The rows of a group lie close to one hidden flat surface of 7 dimensions, which may be shifted away from zero. Surfaces can cross.
In the rows, zero is written as 128.
Some rows, each with its group after it:
[121 129  87 138 134 188 118 156  68 161 174] => K
[165 100 125  93 117 123 129 157 147 147 150] => U
[110 121 122 167 170 189 151 144 114 149 171] => U
[ 64 151 113  78 149  92 146 134 114 153 196] => N
[126 157  91 166  91 141 118 146  80 110 125] => K
[149 137 162  88 127 102 150  92 162 123 195] => K
[150 171 138 110 116 116  99 126 131 146 194] => U
[103 148  98 154 109  97 104 180  64 111 116] => U
[130 131 163 180 153 115 112 127 175 156 130] => N
[101 110 102 198 132 205 145  97  83 121  75] => K
[132  84 134  97 141 141 132 115 151 132  73] => K
[139 141  80 110  62  95 108 127 126 144 109] => K
[140  92 123 143 119 129 106 152  81 146 104] => H
[ 88 141 131 137 148  76 124 173 143 131 122] => H
[103 169 159 140 132  61 116 115 175 140 151] => N
[142  88 132 117 146 162 153 132 105 125 145] => K
[ 77 123  91 140 120  92 191 179 142 102 132] => H
[159 144 110 110 118 136 119 183 129  77 106] => C
[122 130 151 126 150 180 135  46 144 113  86] => K
[115 113 146 111 156 142 110 124  70 110 100] => C
[ 95 144 141  47 171 109 120 139 133 108 112] => N
[115 145 114 117 131 149 188 108 195  78 115] => U
[109 119 109 135  91 113 155  79 130 145 133] => C
[138 124 111 107 112 140 130 124  95 121 123] => U
[ 91 104 108  89 142  82 133 198 113 130 107] => N
[113 141 105 115 112  98 123 148 118 116 107] => C
[132 117 107  60 102 128 135  60 159 159 112] => C
[185 101 112  93 111 132 129 154 196 154 126] => C
[164 107 155 201 157 174 118 154 128 126 115] => N
[123 120 112 110 142 159 124 116 122 184 175] => N
[103 124 119 159 167 129 103 185 132 176 130] => U
[127 162  93 161  92 167 122  99  85 108 122] => K
[ 95 104 136 175 134 126 154 127  81 134 147] => H
[119 151 123  68 125 121 123 130  93  77 125] => N
[119 177  91 122 121 148 152 135 167 120 179] => H
[ 78 164 128 187 187 149 108 159 144 162 152] => U
[109 138 137 131  96  79 134  50 148 168 152] => C
[155 155 132  93 108 118 123 130 160 100 129] => H
[ 70 162 137 153 160  69 138 173 160 120 150] => H
[178 127 110  89 124 149 130 158 207 138 133] => C
[ 61 150 135 151 156 108 112 120  78 128 119] => U
[143  98 172 119 147 132 181 118 146  71 143] => H
[124 118  64  84 118 169 174 151 189 146 136] => C
[124 115 122  68 133  86 115 172 121  94  70] => N
[131 101 107  76  97 124 139  90 121 130  87] => H

New rows. What belongs after each?
[191 159 170 183 112  96 107 163 167 111 170] => C
[147 113 147 142 104 106 111 136  78  97  98] => C
[102 170 125 107 120 106  92  90 130 131  93] => U
[ 98  91 106 143 108 117 175 157  65 121 155] => N
[128  97 169 176 149 114 135 116 172 146 109] => N
[148 107 160  83 162 154 131 122 136  90  90] => K
[127 105 151 103 205 193 110 131 146 160 125] => N
[125 154  85  88  92 141 147 111 107  73  98] => C
[ 88 204  81 159 113 160  84  94  98 119  79] => U
[136 114 139 161 131 118 116 127 169 183 138] => N
[102 172  95 155 124 182 143  95 119 100 112] => U
[134  86 157 159 145 129 195 160 126  76 156] => H
[114 142 112 101 170 175  86 131 120 160 110] => K
[188  64 142 111 125 132 112 150 149 158 103] => C
[ 91  99 135 136 175 137 172 146 171 132 112] => U
[129 112 113 153 120 162 166 129  99 101 139] => C
[109 120 123 186 101 101 155 117 146 127 112] => K
[ 73 150 122 157 146  95 115 157 117 125 108] => U
[167 156 143 136  88  89 120  95 186 142 157] => C
[ 86 117 157 152 184 136 167 143 130 136 187] => U
[121  71 141 166 126 161 187  68 140 128 101] => K
[149 168 169 112 115  86  96  69 173 147 154] => C
[ 89 126 108 155 143 127 114 156  78 132 102] => U
[147 142 133  88 109 139 121  77 118 107 128] => N
[ 72  99  86 133 100  83 152 128 116 166 113] => C
[136 173 151 111 176 115  63 177 170 137 106] => N
[ 81 203 103 161 131 135  98 110 110 111 112] => U
[113 192 138 115 121 135 127  57 118  94 151] => C
[112 121 109 216 117 140 144 176  78  76  84] => K
[123  72 112 152  91  91 164 144 105 134 116] => N
[ 94  96 113 151 152 174 203 145 134  94 124] => U
[116 164 122 109 150 118 126 155 181 126 145] => H
[125  86 103 135 114 150 142 121 114 154 114] => K
[119 121  90 192 155 190 147 201 111 146 161] => U
[132 138 120 131 100 100 123 134 115 106 114] => C
[ 93 151 146 123 178 131 131 157 111 108 154] => N
[ 94 142 135 112 154 161 162  63 161 113 122] => U
[100 153 126 161 163 141  92 164 123 108  63] => K
[106 119 159 187 178 116 131 174 145 132 134] => N
[174 145 146 113 125 187 104  57 132 129 134] => N
[127 196 118 135 126 134 115 125 162 120 161] => U
[122 107  98  52 117 124 126 114 120 166 135] => N
[ 59 178 107 101 139  75 107 138 126 131 114] => C
[144 181 140  90 146 132 105 142 117 107 190] => K
[138 150 144 170  92 104 155 110 104  89 177] => H
[145 101 127 111 120 144 110 113 105 143 101] => H
[107 156 146 162 163 118 118 158 132 104 124] => K
[124 186 104 119 109 156 103  77 125 121 118] => U
[133 129 138 123 122 105 122 103 145 150 134] => C
[137 135 105  96 121 103  85 178 138 159 114] => N
[ 86 107 112 153 107 134 177  52 114 165 161] => C
[ 84 139 116 168 122 139 160 104  86 108 151] => C
[126 131 113 104  92 133 152 100  74  81 124] => U
[145 107 154 151 109 140 166  95 118  45  82] => K
[ 92  44 132 167 149 153 164 129  57 146 117] => H
[ 65 123 112  90 139  92 164 134 105 141 171] => N
[102  57 145 149 143 138 171 108  80 129 121] => H
[124 175 107 115 106 177 151  51 120  80 138] => U
[ 89  75 154 121 167 129 180  89 148 154 132] => N
[118  86 107 155 126 139 144 170  94 162 149] => N
[ 95 120  97 197 111 145 154  99 121 171 144] => K
[147 118 136  61 151 127 116 150 133 150 174] => K
[104 111  89 133 124 135 118 117 144 201 115] => K
[123 135  91  95 121 117 127 179 141 116  98] => C
[192 107 116  93  80 128 137 108 189 144 124] => C
[136 102 129 139 104  87 160 151 138 142 175] => K
[112 147  91  54 128 137 126 124 149 114  97] => C
[116 111 109 149 122 118 131 183  78 121 133] => U
[136 140 106 126 136 186 142 113 130 149 165] => H
[141 126 123 139 149 147  98 175 112 137 130] => N
[143  86 161 173 133 124 148 171  92 102 135] => H
[119 174 146 114 170 144 107 157 108  89 142] => N
[161 141 125 142  96 116  94 140 107 129 129] => H
[165 195 156 158 131 122  61 135 166 133 137] => N
[130 147 111  93 157 102  65 218 145 163 110] => N
[136 135 190 115 189 162 102  78 147 145 153] => H
[136 161 173 208 146  94  97 183 107 121 182] => H
[144 144 152  82 103 104 121  55 140 105 113] => H
[129 138 132 146 115 129 152 108 121 118 165] => K
[147 159 116 126 108  94 121 177 127 117 171] => U
[ 99 157 167 103 137  84 120  65 144 122 130] => H
[101 115 142 109 204 170 131 139 126 149 150] => N
[135 160  86 163 136 167  90 173 137 160 125] => U
[ 91 157 122  70 167 117 107 131 149 169 164] => N
[121 102 153 131 155 120 143 154  76 143 209] => U
[ 75 162 101 110 134  93 130 139 145 142 132] => C
[118  79 164 115 208 180 151 135 136 139 148] => K
[144 125 111 140 113 161 136 117 100 132 153] => H
[ 80 160 171 179 151  57 137 149 127 113 163] => H
[159 156 154  74 160 165 107 103 166 115 134] => C
[136 166 145 131 129 135 132 121  87 119 228] => U
[130 155 128 114 100  81 118 135 121 112 126] => N
[ 99 156 146 128 150 144 128  76 100 131 170] => U
[150 128 122  69 133 147 113 129 121 132 129] => K
[134  98 158 114 104  70 114 109 100 113  78] => H
[150 122 100 149  70 109 102 138  66 141 117] => H
